There are 4 nested groupings, the coarsest first. Each group lies inside one group of the grouping before and may be the whole of it. The rows also spread widely along 10 directions, which tell nothing about the answers.
In the rows, zero is written as 128.
Some rows, each with its group in each grouping after it:
[123 157 143 111 154 131 159 149  95 101 121  97 163 143 149 121 112 112
 108 142 174 117 149 162 110 112 135 140 133 126 135 129 137 151  79 154] | viz J_518 J_765 gakob
[155  92 138 114  82  72 137 105 130 121 120 121 159 110  96 107 108 105
 136 111 182 129 128 109 123 156  99 142  91  99 198 180  96  94 157 103] | Fub J_216 J_627 beb
[146 121 131 172 168 131 136 121 116 140  99 117 154 147 172 118 137 105
  98 138 125 110 151 159  86  94 120 112 133 151 150 124 133 148 103 131] | Vuvu J_942 J_836 zotop
[111 147 134 178 196 207 109 129 122 124 141 106 108 160 189 116 113 116
 123 178 158  81 180 155 111 101 139 120 163 132 140 153 129 133  47 144] | Vuvu J_638 J_489 biz
[163 214 134 186 191 173  92 148  82 180 143 142 121 102 105 156 151  87
 146 100 154  85 134 151 100  84 142 115 186 136 160 121 122 115  62 161] | zus J_889 J_992 meko
[150 222 151 194 135  78  99  98  88 154 176 141 135 104  81 144 114 137
 135 100 130 113 127  70 136  76 170 148 200 142 100 112 114 117 121 174] | Vuvu J_942 J_836 fovo
[129 148 158 104 137 158 107 152 105 102 162 124 153 100 100 125  95 108
 138 134 212  95 148 153 115 140 130 125 148 112 180 204 101 105  79 124] | zus J_889 J_992 voz
[139 148 105 123 128 172 122 124 128 106 135 103 156 115 128 152 124  85
 104 149 133 109 168 144  97 138 121 182 145 145  83 167 113 127 114 108] | Fub J_216 J_627 daz
[149 140 131 170 159 172  87 133 116 129 151 127 115 115 135 123 139 110
 134 143 174  93 152 145 103 142 130 122 154 119 171 172 118 112  74 137] | Vuvu J_638 J_489 vabi
[114 193 170 162 116 168  88  83 127  88 170 151 144  97  65 130  81 121
 150 154 146  59 156 129 125  73 158 115 198 140 113 157  81 108  83 116] | zus J_716 J_699 Timab
[ 90 117 154  94 112 126 172 134 130 110  93 110 177 142 113 147  93 116
 138 154 178  97 135 164  93  78 123 105 123 144 169 169  82 138  90 114] | viz J_433 J_170 fotak
[161 120 139 132 104 120  88 121 108  92 175 123 141 101  90 123 108 136
 128 141 171 100 146 117 113 163 145 138 166 139 138 206  94  98 121 121] | zus J_716 J_699 zol
[177 108  98 164 144 109 156 167 100 189  70 128 154 116 122 154 140  79
 123 102 146 127 114 131  88 144  93 167 104 150 168 170  90 135 141 111] | viz J_679 J_877 mag
[141 204 163 131 127 122  98 113 115  99 171 124 142  82  70 122 116 109
 149 116 178 101 131 131 131 120 146 110 160  99 183 115 113 104  89 161] | viz J_433 J_170 til
[155 130 113 133 130 141 125 133 123  92 114 128 194 116 127 139 141  68
  79 126 116 117 153 175  80 139 101 160 108 146 113 151 124 156 134  91] | Fub J_413 J_648 Vake
[101 167 132 124 192 176 154 182  85 121 125  89 133 159 179 139  94 114
 116 162 195 103 166 160 115 112 142 161 156 139 113 157 125 158  56 160] | viz J_518 J_674 Dobor
[148 164 102 122 134 204 102 139 144 125 147  75 132 104 143 165 132  76
 133 147 149 109 161 141  91 162 130 187 160 123 115 176 117  98  92 124] | Fub J_413 J_648 Pigam
[147 148 102 110 137 146 161 140 120 165 106  65 143 148 164 158 141  90
 119 134 134 129 151 135  96 121 128 180 135 134 119 144 130 115 108 138] | Fub J_216 J_36 rinum
[188 128 110 119 142 165  94 139 138 143 165  30  83 112 183 135 173 123
 135 145 168 135 154 119 101 188 151 151 165 102 174 137 160  66  85 181] | Vuvu J_841 J_927 basa
[170 170 106 142 133 130 148 135 115 171 117  92 152 124 126 168 154  68
 119 107 121 135 131 132  90 121 125 187 130 128 118 134 130 116 129 138] | Fub J_38 J_67 Gez
[186 140 104 165 203 188  80 173  82 116 165 106 111 111 187 100 141  99
  96 144 188 124 171 154 109 200 126 151 144 110 155 174 157 128  73 165] | Vuvu J_919 J_687 modor
[ 80 183 166  80  96 141 129  96 141  62 193  85 155 129  97 151  80 136
 155 180 177  94 159 121 122  86 174 140 186 108 105 164 111 106  71 139] | Fub J_38 J_67 Duk
[136 205 148 211 171 118 143 120  91 190 104 150 145 127 123 129 106  97
 138 100 132 108 130 111 123  49 131 141 149 134 146 108 112 137 106 154] | Vuvu J_942 J_986 Palor
[154 102 139 142 186 161 145 145 112 136 105  91 145 159 203  88 133  84
  98 133 161 116 160 186 105 139  98 115  98 126 200 138 143 128  80 133] | zus J_889 J_360 kon
[185 171 120 180 169 156 108 132 116 168 139 102 118 105 156 122 152  90
 119 114 133 124 151 130 112 142 126 151 141 113 166 114 140 101 107 164] | Vuvu J_841 J_11 Mave
[130 101 136  74  56 118 108  88 173  48 176  62 158 114 114 144 115 137
 128 170 151 116 158 115 101 158 151 154 158 125 113 190 106  87 129 107] | Fub J_413 J_648 Pigam
[100  66 157 114 130  84 152 124 113  75 109 119 174 188 168 115 102 149
 104 168 167 104 153 160  97  97 114  94 110 147 153 176 114 163 107 103] | Fub J_413 J_648 Vake
[ 98 245 153 134 155 161 155 130 102 118 164  81 151 147 153 129  74 104
 115 140 158 127 159 121 155  84 170 196 161  96  95 122 140 137  83 182] | Vuvu J_638 J_489 vabi
[ 88 159 150 152 117 134 171 100 134 136 108 133 167 138 111 130  57  81
 146 147 152 100 152 121 123  71 115 161 113 118 134 170  80 127 119  97] | Fub J_38 J_67 Duk
[192 152 126 160 146 109 122 134 113 155 133  81 113 105 144 111 150  98
 120  98 160 137 136 111 124 175 133 174 133 108 173 113 134  95 125 168] | viz J_518 J_674 Dobor
[152  96 161 147 170  58 140 133  81 147 122 117 122 177 169 100 145 144
 141 124 192 124 124 137 110 116 120  79 111 100 225 137 142 119  94 163] | Fub J_38 J_67 Duk
[121 126 160 111 120 123 154 143 107 144 107 126 171 126  97 138 106 105
 146 117 188  99 124 160  98  90 116 108 125 129 203 184  94 115  96 115] | zus J_889 J_992 voz
[119 174 115 159 156 165 149 142 116 193  99  97 136 137 146 177 117 102
 145 137 139 106 142 130  89  68 143 156 175 155 118 152 107 122  82 145] | Vuvu J_942 J_836 zotop
[121 139 192 135 126  95 101  83 132  66 179 110 138 120 132  71  87 149
 135 147 186 107 150 116 142 116 149  88 147  94 192 138 126 106  91 148] | Vuvu J_942 J_836 fovo
[147  99 132 110 125 136 130 122 134  72 132 118 180 125 126 119 138  85
  99 148 154 111 152 180  80 149 100 125  96 119 158 171 128 139 113  94] | Fub J_38 J_67 Gez
[177 157 119 157 150 157  92  91 137  92 166  96 127  99 154  89 128  78
  94 137 136 128 177 125 135 180 124 175 131  98 127 120 143  99 127 135] | Fub J_216 J_627 beb
[103 193 157 186 181 127 170 122  95 139 103 126 151 160 152 117  87 103
 105 134 133 101 158 139 131  50 138 151 144 146 103  87 118 167  96 150] | viz J_518 J_674 Dobor
[114 169 133 107 187 171 151 164  95 129 138  76 133 169 184 147 122 106
 135 162 189 114 156 163 102 108 145 144 150 110 138 151 146 134  48 166] | Fub J_38 J_67 Duk

New rows, each followed by its group in each grouping:
[162 108 126 121 153 128 119 121 129 121 132  56 120 163 196 140 172 135
 119 150 138 119 151 151  84 132 143 118 157 132 152 122 156 108  89 156] | Fub J_413 J_648 Pigam
[163 135 127 134  91 131 126 115 152 158 136  77 127 102 118 127 121  98
 152 112 166 131 129  99 120 165 133 170 125  93 192 175 109  70 130 139] | Vuvu J_638 J_489 biz
[115 132 152 161 167 113 123 100 106  83 141 120 147 184 177 123 116 148
  97 168 127  96 168 146 108  77 141 109 157 155  98 121 134 158  99 135] | Fub J_413 J_648 Pigam
[124 163 128 139 167 172 157 143 124 173  91  67 116 152 166 166 157 109
 146 144 145  93 141 161  83  68 149 128 178 150 143  99 130 126  52 164] | viz J_518 J_674 Dobor
[141 110 115 134 140 171 105 133 135 126 147  88 117 132 157 162 152 139
 126 179 136  92 168 143  74 122 144 124 183 164 121 168 119 117  80 136] | Vuvu J_841 J_11 Mave
[ 85 189 162 151 173 147 135 127  99 123 126 124 144 163 150 136  90 121
 143 150 171  88 149 151 123  46 141 107 163 126 143 127 118 144  55 147] | Fub J_413 J_648 Vake
[146 101 132 114  97 132 116 110 142  61 152 109 174 120 117 125 145 118
  89 155 135 106 156 161  84 143 133 130 136 136 128 167 126 137 115 107] | Vuvu J_638 J_489 vabi
[159 180 130 147 165 156  99 157  67  83 179 140 165 113 117 121 102 105
  80 136 155 107 166 151 116 153 143 173 160 149  81 181 125 154 107 137] | zus J_716 J_699 zol
[141 160 131 103 161 151 121 145 107 117 169  66 110 130 172 110 104 112
 137 144 215 135 161 116 149 170 139 166 141  77 165 163 139  90  82 170] | Fub J_216 J_627 beb
[132 147 151 141 157 102 150 127  90 137 117 118 144 150 155  97  98 109
 126 117 184 126 142 132 138 114 110 133 107  97 178 140 125 126 108 145] | Fub J_216 J_627 daz
[126 145 145 124  98 107 133  98 144 122 126  91 151 135 121 148 131 120
 142 133 136 108 131 126 102  88 141 127 154 129 147 129 115 105 111 129] | Fub J_413 J_648 Vake
[147  85 146 155 136 131 109  83 157  56 147 106 133 123 159  79 110 123
  98 177 134 103 173 135 121 158 126 124 128 131 143 139 112 122 113 103] | viz J_679 J_877 mag
[126 146 144 146 144  95 143 152  85 168 117 124 145 142 120 153 117 137
 145 118 182 112 121 119 101  80 138 118 157 144 164 169 108 135  95 151] | Vuvu J_942 J_836 fovo
[136 116 115 155 187 145 109 140 102 120 141  97  98 167 182 154 148 153
 110 184 142  93 171 146  85 118 152 109 191 178 104 140 122 142  67 158] | viz J_433 J_170 til
[ 82 159 162 128 126 123 157 115 118 112 125 116 174 148 125 133  69 130
 132 154 165 100 147 133 117  52 145 122 155 135 131 157 107 142  89 131] | Vuvu J_942 J_836 zotop
[167 173 101 151 108 159 144 136 143 214 109  65 116  95 128 167 129  75
 152 108 139 139 133  91 111 133 132 205 140 115 148 148 106  74 133 150] | Vuvu J_841 J_927 basa
[218 153 117 205 167 109 126 129  88 194 100 124 135 120 146 105 155  73
 104  74 112 135 128 132 109 145 112 157 113 128 174 111 135 109 147 148] | zus J_716 J_699 zol
[124 169 141 174 130 135 153  88 131 154 130  94 144 146 147 126  87 100
 120 135 111 110 161 110 134  78 140 171 153 152 104 125 104 107 119 132] | zus J_889 J_360 kon
[128 154 158 180 147  96  89 123  69 119 191 165 129 128  92 118  73 154
 133 132 188  93 152  91 146 115 143 129 179 152 127 196  80 118 104 138] | zus J_889 J_360 kon
[158 103 103  85  89 155  96 124 147  94 158  82 137  91 104 158 152 110
 133 152 167 106 152 134  81 181 127 156 158 132 128 203 108  87 106 108] | Fub J_216 J_627 daz
[128  95 153 135 168 137 101 110 127  69 178  68 110 159 213  84 102 162
 106 191 173 115 186 122 126 156 154 121 159 125 138 159 144 118  78 153] | Vuvu J_942 J_836 fovo
[112 203 162 117 109 147 121  88 145  54 181  93 161 100  98 131  87 118
 121 161 142 102 156 121 139 100 166 158 177 120  95 114 113 119  90 140] | viz J_679 J_877 mag
[124 132 126 168 144 107 182 126 103 163 100 102 155 178 177 136  74 110
  91 138 110 130 165 108 124  84 132 193 128 167  82 154 103 145 151 122] | zus J_889 J_992 meko
[137 117 157 174 131 146 146  77 161 109  94 125 172 133 148  78 130  76
 102 130 113  98 153 178 102  90 104  97  88 112 199 100 131 132 111 107] | Vuvu J_638 J_489 biz
[192  92 135 160 166 114  48 115 100  74 185 138 108 104 142  74 156 132
 109 136 189 107 164 138 119 208 110  96 133 103 188 162 137 104 102 134] | Fub J_216 J_627 daz
[121  94 162 141 168 108 110 150  80  65 149 144 135 144 140  92  99 158
 112 163 217  87 161 152 120 141 127  93 139 137 167 181 110 158  76 134] | viz J_518 J_674 Dobor
[ 93 184 169 185 195 126 170  99 103 113 114 110 140 184 192  98  75 125
 104 162 123 105 164 134 149  42 148 129 147 137 111  70 130 166  83 155] | viz J_679 J_877 mag
[158 138 133 170 168 147  62 120 113 128 173 112  97 115 140 136 155 151
 141 155 165  91 151 123  95 129 158  95 206 143 149 151 129 102  64 161] | Vuvu J_942 J_836 zotop
[ 91 155 142  82 162 139 159 155  85 106 138  86 154 182 164 155 114 147
 120 168 178 101 159 160 101  72 149 121 165 141 110 153 137 155  55 153] | Fub J_216 J_36 rinum
[112 185 152  92 144 150 160 137 118  81 123  95 185 129 128 131 111  88
 103 140 154 113 148 185 105  94 135 132 130 122 140 108 132 155  79 149] | viz J_433 J_170 til
[121 169 164 108 119 130 155 123 121 129 134  96 166 121 112 130  95 101
 137 120 172 112 138 140 122  91 140 140 142 115 165 154 109 104 100 134] | zus J_889 J_992 voz
[167 142  79 113 131 207 109 145 143 157 119  85 130  89 120 181 164  61
 138 137 152 106 151 152  72 160 114 173 153 134 130 179 110  93  93 113] | Fub J_216 J_627 beb
[101 224 183 129 124  98 147 109  96 107 170 133 168 117  82 109  58 101
 155 115 197 117 133 107 160  84 142 148 130  69 163 141 112 117 103 151] | Fub J_38 J_67 Duk
[105 185 174 191 107  82 154  73 126 140 113 147 154 120  77 114  74 114
 143 114 135  92 134  95 145  43 139 136 146 133 139  98  80 126 130 129] | viz J_518 J_674 Dobor
[147 180 180 134 145 158  90 105 115  76 170 122 147 103 107  88 117 110
 135 130 176  87 144 164 128 114 144  90 159  95 189 127 132 103  67 150] | zus J_716 J_699 Timab
[156 124 114 173 179 155 148 150 103 165 107  85 113 149 210 101 112 100
 115 143 167 136 158 133 119 145 120 158 116 114 172 160 140 121  94 156] | Vuvu J_919 J_687 modor
[118 174 168 191 118  97 150  76 123 149 113 146 157 129 100 117  96 115
 127 117 117 102 137 111 127  32 132 113 138 134 148  89 107 134 130 133] | Vuvu J_841 J_927 basa
[167 109 102 101 135 159 120 144 139 137 125  39 123 143 184 164 174 111
 131 147 148 126 147 149  73 161 136 152 152 128 149 157 144  91  92 144] | Fub J_413 J_648 Pigam
[132 136 145 113 130  91 175 118 112 124 112  87 165 162 166 104 105 108
 106 128 151 135 148 132 128 110 120 146  98 108 155 128 135 131 125 138] | Fub J_216 J_36 rinum
[ 86 181 172 152 108 116 154  92 124 100 140 148 188 127  88 121  65 115
 119 143 130  92 154 129 131  40 136 128 140 135 117 128  95 148 118 124] | Vuvu J_841 J_11 Mave
[154 160 138 122 137 148  83 121 111  87 175 128 143  92 101 110 124 104
 127 133 186  99 157 142 117 158 125 124 144 101 165 167 122 106  89 128] | Fub J_216 J_36 rinum
[142 126 152 118 171 127 110 142  93  57 166 102 136 131 162  84 115 137
 104 159 200 112 165 157 122 168 139 113 136 111 162 144 147 135  72 156] | viz J_518 J_765 gakob
[103 112 176 167 138 141 110  77 130  95 137 126 117 162 141 107  90 161
 145 185 148  62 166 138 117  63 153  71 179 154 144 156  92 116  76 118] | zus J_716 J_699 Timab
[173 141 152 120  86  78 107 105 120  60 187 118 175  90  90  89 124 114
  89 106 161 142 139 118 132 183 137 159 113  86 161 154 136 116 153 139] | Vuvu J_638 J_489 vabi
[119 145 152 123  80 100 145  79 156 123 122  84 155 135 111 146 109 120
 151 133 135 110 133 110 112  83 141 137 146 121 148 136 104  94 126 123] | Fub J_413 J_648 Pigam
[ 94 219 150 116 138 173 127 116 130  97 183  64 141 127 148 136  65 121
 125 166 163 120 174 109 143 103 180 186 190 114  82 146 129 111  75 168] | Vuvu J_942 J_836 zotop
[149 165 139 149 145 127 127 117 103 145 156  75 115 150 159 135 115 145
 127 143 136 115 151 105 126 107 171 156 190 140 108 136 128 101 101 172] | zus J_716 J_699 zol
[125  94 143 138 164 165 100 115 124  38 160 139 156 134 154  92 108 104
  95 187 167  83 187 179  95 154 109 108 116 124 136 186 123 151  84  91] | Fub J_38 J_67 Duk
[171 139 149 173 148 166  56 114 122 103 160 167 136  72  82 108 140  91
 134 122 168  70 150 166  96 142 115  80 152 125 201 163 103 102  83 106] | zus J_889 J_992 meko
[144 154 157 113 134 130  85 106 125  72 190  82 139 117 129 138 162 155
 122 154 150  97 147 145  91 107 175  90 204 136 132 120 154 119  60 167] | Vuvu J_942 J_836 fovo
[122 175 177 142 129  68 158  93 102 121 128 133 175 146 105 108 112 112
 136 110 153 116 124 134 124  57 131 105 116  97 177 101 131 134 111 148] | Fub J_38 J_67 Duk
[113 180 165 166 167 105 132 138  67 124 131 158 142 131 102 118  91 134
 142 129 195  91 137 132 129  80 136 103 152 130 158 138 103 147  75 153] | viz J_518 J_765 gakob
[149 178 141 138 168 107 137 176  52 146 148 134 162 128 118 135  96 107
 109  99 185 129 139 131 129 126 135 169 140 128 133 177 118 136 114 156] | zus J_889 J_992 voz
[134 168 144 132 107 159 106 123 136 116 165 107 134  82  97 127  92 104
 144 138 186 112 152 109 128 142 136 155 146  98 161 173 101  92 104 135] | Vuvu J_841 J_927 basa
[115 196 149 125 113 112 119 138  83  91 185 141 172 107  70 152  84 140
 108 137 168 110 150 110 124  90 158 159 173 140  80 164 107 152 114 147] | Vuvu J_841 J_927 basa
[121 134 167 178 202 107 124 128  57 108 153 142 141 191 175  98 112 158
  92 152 158  89 165 155 123  69 139  79 163 167 129 126 134 169  69 157] | zus J_889 J_360 kon
[174  85 132 131 113 108  69 132 110  68 183 141 150  98  93 113 152 138
 105 136 178 105 146 139  92 194 130 116 139 128 164 207 120 121 118 121] | Vuvu J_638 J_489 biz
[116 125 113 164 129 180 153 121 147 154  90 108 147 141 149 148 115  85
 123 157 127  95 157 147  89  97 119 158 130 148 128 172  98 130 106 103] | Vuvu J_638 J_489 vabi
[163 158 152 163 180 122 149 147 100 156 101 102 129 124 163  82 125  82
 124  95 187 132 132 148 135 143 111 138  97  86 222 104 139 119  99 164] | viz J_518 J_674 Dobor
[157 163 157 194 170 126 112 105  98 173 132 107  89 153 154 112 126 139
 155 128 148  97 137 110 132  85 153 102 178 127 174 116 121  88  86 173] | zus J_716 J_699 Timab
[183 112 156 147 121  87  70  73 129  65 194 114 119 101 125  55 131 132
 115 131 170 118 160 109 143 194 127 111 121  84 194 139 134  81 128 135] | Fub J_216 J_36 rinum
[111 146 157 118 169 132 102 170  67  93 184 124 125 143 137 132  99 172
 128 163 225 101 159 134 120 117 155 106 174 126 144 183 126 146  58 172] | Vuvu J_841 J_927 basa
[ 79 107 164 103 109  85 152 108 119  80 132 112 164 171 112 154 100 179
 130 182 153  84 146 141  95  48 159  80 175 177 116 155  89 151  84 133] | viz J_433 J_170 fotak
[161 155 132 165 208 157 101 183  70 159 127 138 130 118 149 124 142 100
 129 113 199 107 133 165  95 133 111 107 139 122 199 164 134 140  60 157] | Vuvu J_942 J_836 fovo
[158  90 159 147 140  93  51 115  99  70 187 153 131 104  97 101 142 174
 130 149 203  88 142 137  98 150 139  51 172 133 194 184 118 116  82 136] | Vuvu J_942 J_836 zotop
[ 95 198 145 108 127 166 150 151 105  96 152 130 191 108  97 146  67  94
 112 142 169 108 157 148 122  98 131 174 138 126 104 178 102 152 101 129] | Vuvu J_841 J_11 Mave
[130 158 131 151 205 154 122 143  86 114 155 101 126 171 186 136 132 123
 110 168 153 105 172 153 102 110 145 135 164 134 100 138 150 149  63 159] | Fub J_38 J_67 Duk
